All groups share one centre, and each spreads out both ways along 13 directions, with some noise.
(in the rows, 128 means zero)
Known rows, each followed by its group:
[108 133 118 110  93 135 123 171 140  94  69 110 144  64 149 129 110 148
 144 144 138 100 132] : fof
[140 125 156 155 169 141 103  91 136 181 180 108 172 194 102 100 134 109
 157 106  91 125 138] : fof
[ 59 108 152 151 178 151  54 105 119  86 123  91 168 109 114 170 129 119
 145 153 161 122 166] : mukag
[185 142 148 106 175 132 136 116 149 177 120 124 142  82 124 159 116 120
 115 110 123 130 112] : zus
[115 123 165 159 196 121 122 173 123 119 128  71  91 103 182  88 181  68
 149 141 134 133 127] : zus
[159 118 133  73 182 135 153 150 147 155 114 145 122 102 143 127 145 186
 138 126  67 125  78] : rol
[129 140  79 160 181 182 120  87 143 178 158 174 134 138 113  80 115 159
  64 119 141 109 138] : zus
[149 103 126 144 151 108  94 155 109  89 129 113  43 100 159 103 156 162
 145 165 104 137  87] : mukag
[ 96 184 155 180 158  98 116 122 148 138  48 130 179 134 151 207 119 128
  96 140 170  81 118] : rol
[140 152 124 112 148 164 170 114 165 130 114 114 120 114 159 151 105  95
 121 127 121 137 157] : rol
[172 165 115 106 116 176 177 118 147 156 104 116 126 109 169 113 106 112
 112 137 124 134 123] : rol
[162 122  92  88 130 134 156 148  92 160 178 142 126 138 107  87 113 127
 117 110  72 140  82] : rol
[151 148  95 145  61 179 161 150 153 142 112 141  93  83 191  78 161  95
 154 109 157 162 195] : rol
[121 150 119 155  90 198 131 109 143 123 142 138 133 208 167  86 104  90
 157 123  91 113 141] : mukag
[115 130 164 202 185 113  79 118 138 162 156 142 128 166 143  96 192 123
 164  85 113 146 171] : fof
[128 163 121 132 151 117 159 145 140 165 148 130 165 126 135  76 125 121
 124  72  93 124 185] : fof
[141 142 120  95 115 170 164 118 177 150 111 150 141 154 143 113 110 167
 145 111  80 122 140] : fof
[163 136 156 110 100 134 185  65 101 156  94 124 157 126 115 178 140 151
 116 154 144 156 118] : rol
[ 75 143 125 159 153 105 116 143  74  70  77 139 111  97 149 117 134 190
  67 148 124 109 109] : mukag
[148 150 120 158  92 153 162 126 130 159 153 135 112 203 124  88 126  84
 115  80 100 162 128] : mukag
[115 152  59 213 109 152 137  97 102 133 147 162 138 145 106 119  84 108
  72 154 154  90 126] : zus
[ 90 151 132 156 159 164 130 122 164 129  84 183 111 159 165 151 165 144
  90  92 147 144 139] : fof
[122  72 154 110 119 156 189 111 118  93 166 117  79 198 143  63 156  94
 152 186 117 106  97] : mukag
[147 131 203 216 118 148  90  88 132 144  80  78 138 154  96 106 148 132
 123 132 148 121 106] : rol
[149 130 177 116 134 118  78 121 159 139  99 124 178 108 130 179 115 128
 181 122 123  91 121] : zus
[108 118 137 186 112  83 115 140 108 109 102 145 147  96  92 190 142 150
 158 120 116 126 133] : fof
[ 95 136 113 178 104 137 171 135 119 118 118  86 128 165 125 128 130 108
 142 153 107 146 142] : zus
[ 71 136 157 181 162 128 136  96 129  88 121  91 140 166 147 129 122 102
 134 172 137  91 166] : rol
[131 120 146 130 141 179 118 110 160 134 170 100 122 210 139 106 120  73
 164 123  98 134 134] : mukag
[111 103 132 120 121 203 131 127 156 155 129 140 142 138 166  79 189 133
 192 122 121 144 164] : mukag
[ 93 133 125  95 117 132 189 119 117  64 108 121  97 120 130 134 104 149
  83 125 109 155 157] : fof
[141 138 200 102 185 158 150 109 153 156  89  92 120 116 138 138 172 121
  92  96 149 185 137] : rol
[106 102 120 131  92 184  89 150 125 129 119 160  96 153 162 119 209 126
 165 120 158 185 123] : mukag
[191 137 123 139 159 162 116 118 167 159 129 141 120  94 170 123 109 102
 151 154 123  74  97] : zus
[136 138 207 149 104  98  60 125 111  84 126  73 113 162 134  48 114 115
 133  97 111 110 138] : zus
[128 129 181 186 149  78  58 115 145 111 131 128 124 148 100  66 122 184
 129  80  97  87 150] : zus
[ 64 123 156 164 177 135  96 149  96 112 139 105 113 137 154  61 197  89
 106 108 175 153 165] : zus
[111 117 161 141 164 132  77 132 156  96  90 133 126 140 116 170 121 198
 153 116  64 119  99] : fof
[162 118 121 128 116 155  86 162 173 114 119 108  51 108 170  55 148 157
 157 122 111 145 128] : rol
[185 169  81 182  70 134 142 156 118 179 159 128 105 166 110 103  96  53
  97  86 121 158  94] : mukag
[ 83  95  87 133 138  84 137 173 111  57 149 145  71 123 139 117 129 151
 137 165 104 106 115] : zus
[ 96 142 202 124 142 146 136 104 127 102  86 103 146 148 158 113 157 128
 130 110 125 138 169] : zus
[103 143 109 130 171 152 107 158 179  97 123 117 103 122 178 112 101 116
 139 131 104  98 147] : rol
[ 82 168 117 136 118 161  75 127 136 147  99 169 178 186 149 104 126 169
 107  80 124 112 140] : fof
[126 137 152 105 171 189 137 103 151 129 131  90 113 164 150  93 121  97
  94 126 131 139 135] : fof
[112  83 151 181 115 100 142 179  88  90 122 102  88  93  67 146 162  85
 121 118 138 163  95] : fof
[111 160 147 103  87 119 188 104 163 144 100 176 159 193 138 176 130 118
 121  89 141 141 162] : mukag
[142 146 143 172 106 140  75  82 106 151 160 122 137 172  78  68 108 120
  75  73 149 146 153] : zus
[ 91 134 129 127 110 140 171 154 140 136  91 189 134 168 167 116 183 142
 125 113 137 120 119] : mukag
[125 161 129 125 171  88 127 161 124 129 104 131 120 106 171 109 135 153
  96 117 112 110 117] : mukag
[140 150  79 226 169 129  94 171 125 149 120 105 130  87  92 119  83 132
  99 127  85  93  78] : mukag
[137 121 118 112 124 158 129 132 126 151 145 104 132 139 135 101 134 100
 137 152 145 130 111] : fof
[135 157 128 133 167 181 164  84 196 152 130 153  94 181 199  93 145 122
 123 125 131 130 175] : fof
[180 107 179 138 152 154 145  86 152 156 139 164 127  96 144 156 166  86
 168 116 149 125 149] : zus
[173 145  92 132  96 165 152 124 143 178 127 129 155 112 154 113 113 115
 164 158 121 102 126] : rol
[113 128  80 214 131  94 102 144 113  69 143 135  47 136 124  94  98 147
  88 148 112 102 111] : zus
[106 146  83 162 161 104 129 147 176 159 137 164 141 146 168 107 135 133
 145 154 143  58 140] : fof
[ 79 126 146  72 151 160 110 127 146 112  99 102 187 135 128 117 107 173
 140 126  99 106 143] : fof
[154 129 111  82 127 167 140  72 181 155 117 199 132 137 107 148 108 223
 108  96 102 141 145] : zus
[120 136 118 149 166 152  47 173 121 152 120  95 152  93 141  75 135 116
 121 133 150  96  95] : rol
[ 67 142 201 197 165 136 146  84 116  77  52  95 150 132 147 141 148 134
 107 166 155  93 150] : rol
[124 119 118  99 131 143 109 138 157 126 143  85  98 172  95 105 101 127
  95 120 128 154 108] : mukag
[120  87 137 154 163 138 156 158 160 166 151 114 124 127 102  72 178 119
 160 119 118 128 137] : mukag
[147 129 155 125 129 115 221  98 107 166 124 127 135  93 141 166 195  93
 135 132 166 191 179] : rol

New rows. What belongs after each?
[142 167 107 136 138 110 132 135 114 102 112 102 117  71 157 137  78 113
  96 146 130 109 140] : fof
[158 146 129 175 134 132 166  95 121 172 152 108 154 122 115 155 117  47
 119 148 165 119 146] : fof
[112 130 153 147 137 175 125 107 139 157 134  76 158 176 125  95 143 101
 148 126 121 148 152] : zus
[110 178 145 124  93 114 118 111 119 116 122 146 169 146 193 137 120  76
 145 109 163 111 196] : mukag
[196 147 111 186 100 144  88  90 150 167 143 154  91 184 151 131 119 141
 164 139  96 123  95] : fof
[ 95 170 119 149 138 124 158 193 129 151  81  58 144 132 169  73 156 135
 132 124  94 148 138] : zus
[127 135  99 130 124 130 105 159 139 190 137 118 169 133 105 112 140 141
 143 100 121 148 131] : zus
[169 194  94 146 119 131 123 149 116 167 125 134 116 153 154 127  95 104
  80  86  98 155  91] : mukag
[ 68 113 151 178 148 116 169 120 157 108 142 108 146 201  58 115 106 105
 101 110 117 104 150] : mukag
[135 147 139 154 138  60 128 131 138  98 119 118  92 140 118 166  97 139
 103 121 112 125 122] : mukag
[129  84 105 107 156 183 152 119 162 146 163 138 117 138 135 165 156 105
 189 167 122 145 127] : zus
[100 117 167 188 171 115 111 115 162 129 137 115 154 132 106 159 149 113
 182 107 110 126 187] : mukag
[155  78 152  48 123 125 185 132 201 160 151 128 132 136 141 129 163  94
 201 166 161 102 133] : mukag
[ 82  84 111 129 123 128  98 125 140  99 131 146 117 188 125 137 149 177
 162 185 128  99  91] : fof
[ 94 155 114 169 149 133  93 139 125  92  85 130 101 142 127 125 112 206
  80 105  83 147 117] : mukag
[ 84 140  82 133 133 154  91 154 140 134 110 111 145 145 129 144 120 150
 120 139 137 142 120] : zus
[ 87 111 133 171 142 143 100 151 163 106 111  85 125 162 149 149 148 121
 206 172 106 118 126] : zus
[131 141 124 157 156 148 124 120  89  91  91 142  81 118 174 111 136 204
 111 148  55 131  90] : mukag
[ 96 137  90 126  99 150 191 109 137  87 132 171 133 159 137 159  83 138
 138 133  75 111 166] : rol
[114 110 105 133 107 143 116 154 137 103 135 123  87 149 153 108 139 124
 162 149 115 137 125] : zus
[ 67 129 102 161 116 191 101  79 106 119 150 119 129 203  95 114 126 117
  70 118 172 178 163] : zus
[119 108 146 175 183 132 127 127 140 134 117 125 126 111 112 155 155 153
 153 134  93 127 123] : mukag
[ 97 166 160 206 188 124  99  85 140 131 120 106 188 124 102 179 100 131
 139  80  78 135 205] : mukag
[103 130 105 159 155 143 128 105 133 133 129 129 165 137  98 180  99 127
 124 157 129 102 122] : zus
[159 134 106 135 112  80  86 156 152 179 107 144 132  94 159 161 173 155
 173 147 173 132 121] : rol
[139  97 134 109 186 155 109 161 162 126 145 102  88  93 157  74 158 138
 171 132  97 133 131] : rol
[ 97 101 109 114 181 175 153 143 158 165 140  96 150 139 127 173 168 107
 181 161 120 168 132] : zus
[111 135 128 125 137 131  77 155 143 100  86 144 102 106 174 124 147 190
 145 121 105 134 128] : fof
[105 121 140  98 139 197 183 112 170 133  96  94 136 165 165 158 156 134
 181 160  96 165 150] : zus
[ 92  96 136 205 169 116  88 147 165 114 158  77 127 140  60 118 118 101
 143 120 122 114 147] : mukag
[ 87 117 124 144 121 155 116 136 149  97  98 139 118 110 158  61 155 202
 152 127 108 114 174] : mukag
[152 118 117 124 116 136 113 109 108  92 122  89  92  51 140  70 118 196
 139 163 106 134 160] : mukag
[142 119 108  49  80 147 169 132 144 154 114 131 131 132 118 128 131 128
 103 143 181 146 105] : mukag
[ 83 154 103 117  89 134  99 127 107  96 114 111 173 159 122 103  64 143
  96 141 131  84 129] : fof
[ 94 123 129 109 141 177 105 103 126  80 107 133  74 187 154 131 131 154
  79 147 138 159  99] : fof
[ 68 107 138 131 139 110 110 124 105  60 120 147  95 170 115 140 139 193
 112 122  94 151 128] : fof
[167 101 168 101 141  51 133 139 110 121 162 158 113  88  97 101 137 151
 131  79  98 111 132] : zus
[111 152 138  98 122 128  98 145 152 157 130 131 144 157 155 136 159  90
 129  80 170 169 160] : mukag
[124  98 112 139 115 126 154 153 118 102 152  95  82 142 101  99 119  87
 113 161 136 125  92] : fof
[ 99 138 154 178 180 114 176 133 144  94 125 124  94 124 135 159 140  75
 111  94 115 151 174] : rol
[ 78 118 141 117 110  99 132 140 134  70  94 129 125 143 131 150 129 184
 146 128  93 130 147] : zus
[ 76 128 156 146 179  93 119 153 155 122  92 151 133 122 141 148 184 170
 133  99 131 133 156] : mukag
[169 133 135  96 174 118 156 132 138 172 123 115 135 122 154 130 135 151
 142 162  94 106  79] : rol
[ 88 127 165 193 166 123 118  86 146 106 115 121 190 110 115 189 116 115
 179 142 115  80 187] : mukag
[ 97 110 146  77 127 206 111  88 136 122 129 143 168 152 147 163 144  97
 146 142 169 140 149] : zus
[179 149 125 167 137 116 130 128 128 164 129 119 130  82 139 155 126 101
 149 133 121 129 126] : fof
[122 169 136 127  98 152  87 156  99 130 111  95 132 133 180  48 141  90
  99 101 161 140 132] : zus
[163 104 149 176 180 110 107 125 136 149 152 101 118  91 113 174 151  97
 189 143 109 141 127] : mukag
[128 146 154 133 154 184  65  62 155 116 105 126 132 190 158 156 106 172
 131 140 108 125 123] : fof
[111 161 164 153 103 176  99 114 134 133  93  76 156 174 159  90 131 100
 133 120 134 136 150] : zus
[115 158 108 142 126 156  99 158 127 132 108 157 119 160 186 118 144 119
 127 119 123 121  99] : mukag
[116 108 175 160 157 108 125 154 149 149 124  99 123 131 120 120 202 128
 184  94 110 175 162] : zus
[ 89 131  97 166  61 232 117 106 137 123 112 148 162 175 126 110 111 121
 148 128 125 122 148] : mukag
[122 130 117 170 170 158 121 121  58 100 113 107 102  80 142  84 134 175
  99 166  86 128 101] : mukag
[139 129  96 175 135 102 122 136 150 142 136 157 100 118 168 135 156 133
 166 170 148 101 133] : fof
[103 142 125 110 104 187 125 113 159 129 153 108 133 237 123  87  95  82
 108  94 118 148 141] : mukag
[ 83 118 108  88 133 127 196 142  80 134 171 124 138 151 106  80 149 100
  75 111 144 168 149] : fof
[115 138 116 116  85 142 160 145 101 102 127 116 101 139 119  87 115 117
  84 103 122 162 134] : fof
[ 97 134 163 139 166 126 100 130 124 140 141 117 132 160 138 140 177  97
 129  82 142 186 161] : mukag
